Every row belongs to one group in each of 3 separate groupings. Each group adds its own fixed numbers to the row, and there is some noise. The rows also spread widely along 11 directions, which tell nothing about the answers.
Known rows, each followed by its group in each grouping:
[ 24.7  -4.8   1.4 -38.5 -17.0 -13.0   6.2   5.0 -12.1 -17.9  -7.8  12.8
  -9.8  32.2 -17.6   3.0 -23.8   4.0  19.5 -10.1  10.7  -6.2   6.9   8.3
  -5.1  -8.4  11.4   5.2   5.3  -9.6]
j849 j809 T
[  6.2   2.7  18.7 -10.6   2.2 -22.0   5.3  -0.5 -15.1 -10.5   6.8  16.5
 -12.7   1.7 -12.5  21.4   1.2  -5.0  -9.4 -26.5  13.4   1.0 -18.0  -1.8
  18.8  12.3  -8.8   8.2 -11.5   9.6]
j849 j882 A
[ -8.0  26.4  -3.6 -12.7   4.9 -27.8  -9.4   3.1  -1.2  -8.6  -3.7  10.1
  -4.8  -8.8   2.1  28.3  -3.1   9.9  -7.5 -26.1  11.8  22.3   5.9  -1.5
  14.1  -5.5 -21.2   7.0  -2.2  30.2]
j315 j882 T
[ 14.4 -36.6   7.6  12.5 -12.5  17.6   3.6  10.1   7.3  22.9  -1.5  -3.0
  -5.0   9.6  10.7 -20.8 -13.3   4.9   0.4  16.7 -21.7 -19.3   5.5 -14.2
 -31.8   5.6  25.0   8.6 -16.2 -29.0]
j585 j629 V
[-10.4 -10.4   4.4 -24.1  -4.9 -24.7   4.0 -11.6 -14.7   8.2   2.5  20.7
 -11.1  10.7  -1.0   4.6 -11.8  -5.4 -10.7 -10.0   2.6 -16.0   0.6   7.1
   8.7   9.5   7.4  -2.4   4.0  -9.1]
j585 j809 J
[ -2.1   7.1  28.9   0.3  28.0 -12.5  -2.6 -11.1  -1.9  25.8  30.1  22.5
 -21.8  -1.1  -6.6  10.6  -2.6 -13.5 -28.2   6.4  13.6 -18.4   9.2  21.3
  17.3   1.1  -2.2  -5.1   6.7   1.9]
j315 j629 S
[-15.3  10.8  -9.3 -13.4   5.8 -12.2   4.2   9.3  -6.5   8.1   7.5  17.5
 -12.7  14.9  -5.1  16.0 -18.2  18.4   2.5  -8.3   6.3  -8.8  20.1  27.0
   0.0 -10.8  -2.6  -1.2  15.6  14.9]
j585 j809 V
[ 46.0 -17.6  20.1  12.1 -24.0   7.2   7.6 -16.0   6.9  -1.3 -11.8  -6.8
   6.1   6.4   3.4 -28.4   5.8  -8.6  20.6  42.1 -12.7   4.6  29.0 -40.5
  -9.9   0.7   4.6 -21.8  -8.7 -45.4]
j849 j629 G
[-17.2 -35.6 -20.5 -14.3 -22.5  -0.5  24.0 -24.7  -8.9   4.9 -10.3  13.0
  -9.2 -10.7  11.5  -3.0 -40.8  23.7  14.2 -23.8 -12.4 -16.1  -7.3   4.1
 -12.1  37.2  14.0  -0.7  -2.9 -22.3]
j849 j629 S
[-21.7  12.1   1.5  38.3  43.3  15.2   9.8  12.3  11.3  20.9  28.9  10.8
 -23.4 -14.3  -7.2   5.7 -10.5  22.8  10.9  -0.4  -1.8 -26.0   8.1  33.1
   0.5  -0.5 -11.7 -12.2  21.1  32.5]
j315 j629 A
[-25.0  -6.0 -14.9 -14.1  -2.3   6.5  -0.8  -1.0  -3.7  17.7  -6.1  -0.4
  -1.4  17.5  15.0  -1.0  -1.6   6.7 -13.5  -6.4 -16.0  -3.8  23.0  12.7
 -15.6   4.6  32.6  16.3   9.8   1.3]
j585 j882 G
[-17.7   1.2 -44.3  -6.4 -17.1  22.0   2.1  20.7  -3.9  -7.1 -22.6 -14.0
   9.3  -5.4  12.9   9.0 -39.3  42.4  24.3 -18.9 -16.9  18.8  16.9   7.9
 -29.6  -9.4   8.7  15.6   1.8   5.5]
j585 j629 J
[-21.9 -19.9  -8.8  -1.6 -21.9  -8.5  -8.8 -28.5  11.8  19.4 -11.9  -6.1
  23.3  -0.4  25.2 -23.1  24.5   0.4  -6.0  24.0 -25.6  -4.8  11.8  -9.8
 -17.0  -0.6  10.3  -5.6   2.2 -14.0]
j849 j882 V
[-30.4 -15.0 -33.2  -0.7  -3.4  12.2  21.5   8.4 -13.0  -0.7  -8.3   0.4
  -9.4 -16.3   6.8  22.3 -20.4  16.5 -12.9 -31.1  -9.9  -6.4  -2.7  -1.0
  -3.7  40.9  14.9  12.4  -1.3   4.8]
j849 j629 V
[ -2.5  -3.4   6.1  20.1  22.4  29.1 -22.8  18.5  11.6  -4.1  -6.2 -34.9
  11.0  -8.8   1.9 -13.0  16.9  -6.6  14.8  -1.0  -8.3  -8.0 -41.5  12.3
 -13.8  -5.7  -0.4  25.7  -6.7  15.7]
j585 j809 T
[-24.5  20.7 -24.2  -7.1   5.4   8.4  -3.4  -9.6  -7.8 -19.5 -13.8 -17.1
  11.1 -24.8   2.8  11.7   0.2  -0.8   6.0 -14.3  -0.3  19.7 -13.1   8.9
   9.8  15.7 -12.3   7.2   8.0  13.0]
j849 j629 T
[  6.1  23.9  -9.2 -24.9  -9.9  -8.8  -3.6  17.5 -20.7 -25.9 -22.7 -19.7
   9.8  -1.7  -3.6  38.5  21.0 -19.4 -35.8 -30.5  10.9  36.0   5.8 -23.3
  15.0   9.1  10.3  26.9 -15.2  13.8]
j849 j629 G
[ 11.4  -0.8   9.0 -15.4 -16.0 -27.4  -2.7 -15.9  -5.0 -16.5 -12.4   7.7
   2.3  -5.2  -3.2   9.6  -2.4  -1.2   9.8 -11.7   7.2   8.9 -13.0 -14.1
  13.0   4.8 -20.3  -4.5 -10.1  -1.6]
j849 j882 T
[  7.0 -16.7   2.5   3.3 -10.3 -11.1   4.9   1.3  -0.2  -4.6 -13.5  -2.0
  -3.1  17.2   4.5  -5.2  26.9  -8.7 -11.4   1.1 -10.5  -9.6  10.2 -31.1
   1.2  11.3  24.3  -6.0  -4.4 -10.0]
j585 j882 J
[ -8.1   1.3   9.7 -10.1  12.9 -21.3  -2.6 -18.5   2.3  20.5  13.9  14.3
 -14.6  24.0  15.0  -7.9   8.2  -6.7  -9.2 -17.1  -4.4  -8.0  10.5   4.3
  -5.1   5.3  14.4  11.3  -2.5   2.0]
j585 j809 S
[  4.6  -5.5  -6.6 -12.3 -19.7  -7.7  11.9  -7.0  -8.3 -22.8 -10.2   8.5
   2.7  -0.5  -9.2   5.9  -9.5  10.7  20.0   3.9   4.3  -2.5   0.6  -2.8
   8.6   6.6 -10.3 -15.7  10.7 -11.5]
j849 j882 V
[  5.1   5.1  -9.6  -9.4  -0.5 -16.9   3.7  19.8   6.9   1.8   4.4  13.9
  -9.8  27.3  -1.9   8.0  -9.2  25.2  10.7  -7.2   1.2 -15.1  28.9  10.4
 -15.5 -22.8   7.8  -0.3  13.3  20.1]
j315 j809 V
[-18.3  27.2 -29.1  -4.2  -0.7  29.4  -5.5  -3.4   0.8 -19.6  -8.5 -16.7
  15.8   0.4  15.0  -7.6  -8.0  16.3  32.6   5.5 -12.2  26.1  14.4  11.1
  -9.8  -2.0  -2.7   5.0  23.3   3.1]
j585 j882 V
[ -2.0  11.5  -8.4 -12.2   5.1  33.8 -15.8 -16.5   5.3  -1.0   1.3 -26.4
  18.9  40.7  24.9 -49.5  23.7 -23.2  22.1  24.1 -27.6   4.3   7.5   3.6
 -32.4  -5.0  37.1  23.2  16.1 -21.7]
j585 j629 V
[  5.2  10.1  20.5  -8.7  14.0 -10.8   5.8 -12.4  -8.7 -21.7  15.2  18.4
 -13.3   1.8 -11.7   5.5  -2.3 -11.0  12.3 -11.1  14.0 -11.1 -30.9   3.1
  27.5  20.0 -17.1  -4.3   8.6   2.9]
j315 j882 V
[-44.3  -1.3 -31.9   4.3  -5.8  -6.2  -3.9 -28.6  12.8   8.7  -8.1  -3.7
  15.2  -3.7  35.5 -16.3   5.8  24.2  22.6  -7.9 -27.0   5.3   3.4   3.7
 -18.5   8.4  -3.3  -0.6  10.6  10.3]
j585 j882 V

New rows. What belongs after each?
[  9.9   1.0   1.5  -8.9 -18.9 -27.4  -0.4 -11.3   0.0  -7.0  -9.6   8.5
   1.9  -4.1   1.6  18.2  -0.6  10.9  -1.1 -11.6   6.9  17.9  12.1 -15.5
   6.9  -2.9 -12.0  -4.8 -10.2   0.3]
j849 j882 S
[ -6.9   4.7 -22.0  -2.2  -8.9   3.6   8.5  -5.0  -9.4 -17.2 -17.8  -8.3
   2.1   0.9   9.5  -1.8   2.2   2.0  10.9  -8.1 -10.7  10.0  10.7 -22.8
   1.3  20.4   9.7  -3.0   4.5  -8.7]
j585 j629 J
[ -8.4  19.0  -2.3   8.6  23.4   1.1   4.0  31.1  -4.4  -4.9  11.5   5.9
 -15.9   3.2 -24.5  31.5   7.3   8.9  -8.1   1.2  17.3 -17.9  11.4  27.1
  21.4 -13.8  -3.5 -11.7  24.1  30.7]
j585 j882 V
[ 12.9  -3.0  12.1  15.2   3.7 -13.8   4.9  16.5   2.3   1.0   7.1  14.0
 -14.6   3.9 -13.0  15.2   0.6  11.7   2.0   5.1   9.3 -13.8  10.8  -3.4
   9.4 -10.0 -10.8 -17.5   1.4   8.4]
j585 j882 V
[  3.4 -18.5  -3.4   2.2 -16.6  -1.2  -2.8 -14.2  13.2   5.4 -15.4   0.5
   5.3  -9.0  16.0 -16.2  -9.9  11.1  12.0   9.0 -16.7  -0.4   7.4 -17.3
 -15.2   7.5  -0.5  -5.6  -5.4 -13.6]
j315 j882 T
[ 37.8   6.3  12.1   5.5 -14.1 -10.7  17.6   8.0  -9.0 -28.2  -4.4  14.5
 -11.6  -4.8 -21.1  23.7  -5.7   2.9   8.5   6.5  17.4  11.6  17.6 -33.3
  26.0  11.7 -22.8 -28.2  -2.3 -12.6]
j849 j882 V
[  1.7   8.1  11.5   0.4  -0.3 -30.6   0.2   1.9 -15.6 -11.4  -4.3   8.5
  -5.6 -17.5 -11.6  29.8   2.7  -7.1 -13.0 -16.3  15.3   4.5 -12.4 -15.6
  30.1  10.2 -23.8 -10.0 -13.7   8.1]
j585 j629 J
[ -6.9   2.9  -7.9   5.6  -5.9  -7.4  -1.2  10.4  -0.5  -5.2 -20.1 -19.5
  12.8  -8.6  -3.7  21.4  30.4  -1.1 -17.5  -3.0   0.8   3.1   7.1 -10.9
   5.9  -4.3   5.0   0.2  -3.1  18.7]
j849 j629 G
[ 18.4 -26.3  38.0  10.7   2.2  -4.5  -9.5  -5.5   5.5   0.9   4.0   3.3
   0.6  -8.7  -7.6 -14.9  10.3 -16.0   0.4  17.5   1.3 -24.6 -34.9  -9.9
   8.4   0.2  -6.0  -4.6 -11.6 -14.0]
j315 j882 J
[  3.9  -3.2   3.2  32.5  16.6  39.0  -0.6  24.1  -0.6  -3.9  -2.9 -24.0
  -1.8 -25.1 -10.2   6.4   3.0  -5.0  -2.4  15.0  -3.4  -7.8 -12.3  -3.7
   6.1   9.9   1.5  -0.2  -0.1  -4.1]
j585 j629 J
[ 13.1  12.6   8.9  -0.9   5.1  -9.1   7.7 -28.7   5.9 -11.1  11.1  16.5
 -10.6  13.1   1.6 -12.6   1.0   3.7  31.3   2.4   4.5   8.0  13.2  -5.5
   7.7   4.1 -10.8 -15.6  12.3  -7.8]
j849 j882 S
[-30.7  -9.8  -6.3 -20.6  -7.3  -8.1 -16.1 -16.3  -5.7  17.7 -10.0  -3.0
  12.0  -4.4   9.7  -1.9   8.5  -8.3 -23.7   8.3 -10.8  -7.0   1.2  18.3
  -1.1   1.6  13.4   5.2   5.6  -3.6]
j585 j882 T
[ 39.3 -33.7  23.0 -15.8 -44.3 -12.8  -0.7   8.4 -13.5 -29.8 -27.9  -1.6
  13.9 -10.3 -33.4  11.1  -7.8  -3.7   7.6  22.8  14.4 -12.4 -20.1 -17.3
  15.9  -8.9  -9.0 -20.3 -12.3 -32.0]
j849 j882 J
[ 22.6 -15.5 -11.1  -5.2 -29.4  -5.6  22.5  16.8  -8.6 -26.5 -18.3   7.0
  -5.7   0.5 -14.8  23.6 -11.1  16.2   5.3  -6.2   4.0  -0.9  16.7 -28.5
   5.6  15.2   2.5 -16.4  -3.4 -10.3]
j849 j882 V
[-13.0   9.0  -1.0  -1.2  -1.8 -17.6  -1.4  -7.6  -8.9  -3.4 -11.4   2.9
   0.7 -31.4  -7.7  30.2  11.8  -6.8 -27.3  -1.2  11.4   9.3   4.5  -6.3
  31.7  14.9 -20.4 -14.1   0.7   8.3]
j849 j882 T
[ 28.1   7.0  11.8 -23.2   0.3  -8.6   7.6  34.2 -21.1 -20.6  -2.9  10.2
 -20.4  20.6 -28.7  35.3 -24.4   2.4  -0.8 -23.1  24.9  -3.1   3.6   7.2
  11.9  -5.0   1.6   9.2  -2.6   8.7]
j585 j809 G
[ -5.9  -1.8  -1.8  -5.9  11.2   9.2  -6.6   8.4   0.2   0.7   1.9  -3.9
  -6.0   6.2  -4.1  -4.0 -23.7  13.7  27.1 -11.4  -2.4 -12.2 -21.0  28.1
 -16.5  -8.5  -0.6  17.1   2.2   9.9]
j585 j629 T
[  3.6  -5.3  -0.6  -7.8   0.7   2.2   0.8  -1.2  -0.7  -9.3   1.2  -0.2
  -5.1  17.6  -2.7  -7.5 -16.4  11.6  30.6 -14.2  -0.6 -12.6 -15.7  17.4
 -11.5  -3.4   7.8   8.2   2.0   0.9]
j585 j629 S
[ 13.8 -27.2  10.0  -4.6 -24.4 -35.9  12.3 -11.5   6.0  17.5   0.2  25.5
 -10.8  27.7   3.0  -7.7   8.1   9.4  -5.6  16.0  -7.7 -23.0  34.2 -20.6
  -9.0  -5.8  13.6 -20.4  -2.4 -16.7]
j849 j882 V
[-15.8  -6.8  -7.4  19.7  20.7  36.5   1.8 -13.7   7.8  -2.0  -2.6 -16.7
   2.4 -15.4  -2.6 -24.6  -3.3   1.1  33.4  27.7 -12.8 -21.1 -13.4  23.7
  -0.1  17.0  -6.9 -19.2  27.4  -7.9]
j585 j809 T
[-33.2   2.0  -5.5  -6.8  16.8   4.3   2.5 -15.7 -10.1  18.7  16.6  11.1
  -9.4  -0.1   9.1  -1.2 -13.9  -2.6  -5.3  -6.4  -7.6 -14.0  -6.8  26.0
   0.0  19.8   5.1   7.6  12.0   0.0]
j585 j629 V
[  9.6   6.5  16.9  -2.0  10.5 -17.3   2.7  -7.8  -5.0   7.6  12.2  15.8
 -17.4  12.8  -6.4   8.1   8.9 -12.1 -13.0   3.1  11.7 -10.2  19.9   0.9
  18.2   4.6   0.7 -14.1   6.4  -5.6]
j585 j809 S
[  9.7  12.7  20.8   5.6  20.7   5.0 -13.1   3.6   5.2  10.1  10.9  -4.8
  -4.8  19.3   3.3  -9.5   9.8  -7.3   9.8   5.9   0.4   0.6   4.3   7.4
  -7.2 -15.4   0.0  10.0   0.6   4.5]
j585 j809 G
[-28.3   0.9 -10.4 -15.1   6.9  13.6 -11.6 -27.7  -1.0  10.7   4.3   0.3
   4.6  -2.5  16.3 -23.6 -31.5   9.5  32.4  -2.0 -13.8  -1.9 -17.8  35.2
 -19.1   2.5  -5.5  13.0  10.5  -6.1]
j585 j629 T
[  4.8  11.5  30.8  25.7  40.3 -13.5   1.4  31.2  -0.7  27.2  36.0  24.9
 -43.2  -1.6  -4.2  35.5  -8.2   4.0 -34.7 -32.1  15.0  -0.6   0.5  -4.7
  10.9   5.7 -13.3  19.0 -22.1  27.4]
j585 j882 V
[ 12.5 -61.2  10.7   5.0 -28.7 -23.4  13.0   4.2   4.8   2.4 -13.8  13.8
  -6.2  -8.0 -10.4   9.3 -21.8  32.3  11.8 -20.3  -0.1 -36.5 -31.7  -6.7
 -10.1   9.2   0.5  -4.8 -26.6  -4.2]
j849 j882 S
[ -6.6 -18.9  11.0 -21.9 -11.4 -28.3 -12.9  -4.6  -1.6  24.8   7.7  17.1
  -1.5  -1.2  15.3   3.2 -35.7  19.2  -3.8 -29.2  -4.8  -3.0 -22.6   8.6
 -25.6  -7.8  -6.5  33.6 -30.2   4.3]
j315 j629 V
[ 22.2  -0.1  -2.4   0.6 -20.2  10.4  -3.4  -3.5   2.2 -17.1 -19.7 -10.3
   8.6  -1.6  -0.6  -7.5  -1.2  -1.0  18.5  19.4  -6.1  17.1  15.9 -22.8
  -1.6   2.6  -3.8 -12.3   0.3 -20.7]
j585 j882 T
[-21.8  21.3  -0.2  -2.5  36.4   9.3  -2.6  -3.5  -8.2  -2.1  19.3   3.6
 -14.8   5.7   4.6   0.1  -4.1 -11.4   6.0 -22.2   1.5   0.0 -20.6  20.1
   9.8  16.5  -1.5  20.0  11.2   9.9]
j585 j809 J
[ 11.3   4.8  -0.5  10.0   1.1  -7.6  16.6  -9.6   1.5 -31.9  -9.4   4.7
  -7.0 -17.7 -17.2   4.9  -6.2   8.8  34.4   3.5   7.4 -12.0 -10.6  -8.2
  24.9  18.7 -28.5 -37.6  15.4   4.3]
j315 j629 T
[ 13.9 -12.3   9.2 -13.1  -8.6   4.1 -11.7  11.5  -1.0   6.8  -9.6 -10.0
   5.4   1.2  -1.7  -1.0   2.5 -11.3 -18.9  12.8  -6.9  -7.8   5.8  -2.3
 -10.6  -8.6  18.1  10.8  -7.5  -7.9]
j315 j629 T
[ -3.6 -15.3   8.0   0.6  -1.1  -0.7  -2.7   2.5  -3.8   1.2  -2.2  -5.9
   0.6   5.6   5.6   0.3  16.9 -12.4 -15.8  -6.0  -9.4 -11.5 -18.3 -10.6
  -0.3  16.0  14.4  13.4 -10.6  -1.8]
j585 j882 V
[-18.4  21.1  -5.6  15.2  15.2  11.5 -24.9 -12.1   9.7  -9.6  -8.2 -35.4
  27.5  -8.8  20.8 -20.9  40.1 -15.5  14.8   5.0 -14.3  16.6 -25.9  -7.2
  -2.4  -5.3  -5.9  15.5  -1.9  12.1]
j585 j629 J
[  1.0  -4.1   9.3  -4.8  -2.4 -24.0  -4.4 -10.3   2.6  23.7   1.5   9.9
  -9.5  17.3  12.3  -9.0   5.5  -3.5  -8.1   3.8  -9.0  -8.6  20.4  -6.5
 -11.5  -3.2  10.7  -1.4  -5.5  -4.8]
j585 j629 T
[ 15.7 -44.0  10.9   1.2  -9.6  30.5  11.0  15.7  -4.3  17.1   6.8  14.5
 -19.1  -3.1  -0.5  -5.4 -51.1  16.8   0.0  -4.6 -15.2 -18.1  -2.7   3.7
 -28.6  21.7  25.7  18.6 -13.6 -26.1]
j315 j882 A
[ -8.9   0.9 -10.2 -18.1  -9.0   5.4  -2.2  -0.2  -5.0 -15.5 -11.8  -6.6
  11.2   8.1  -8.6   5.0  -1.6   9.9  17.5  -1.2   1.5  -0.7  -3.2  21.2
  -1.0 -10.0   3.9   3.5  15.6   5.0]
j849 j882 G
[  6.8  20.2   4.5  28.5  19.0 -17.8  15.2  30.3  -2.4  -3.1  -2.7   5.5
 -21.7 -14.3 -24.2  47.2  16.4   9.6 -20.9  -1.4  21.3  -4.0  33.9  -9.7
  34.1  -0.3 -20.2 -32.2   8.3  30.1]
j585 j809 G
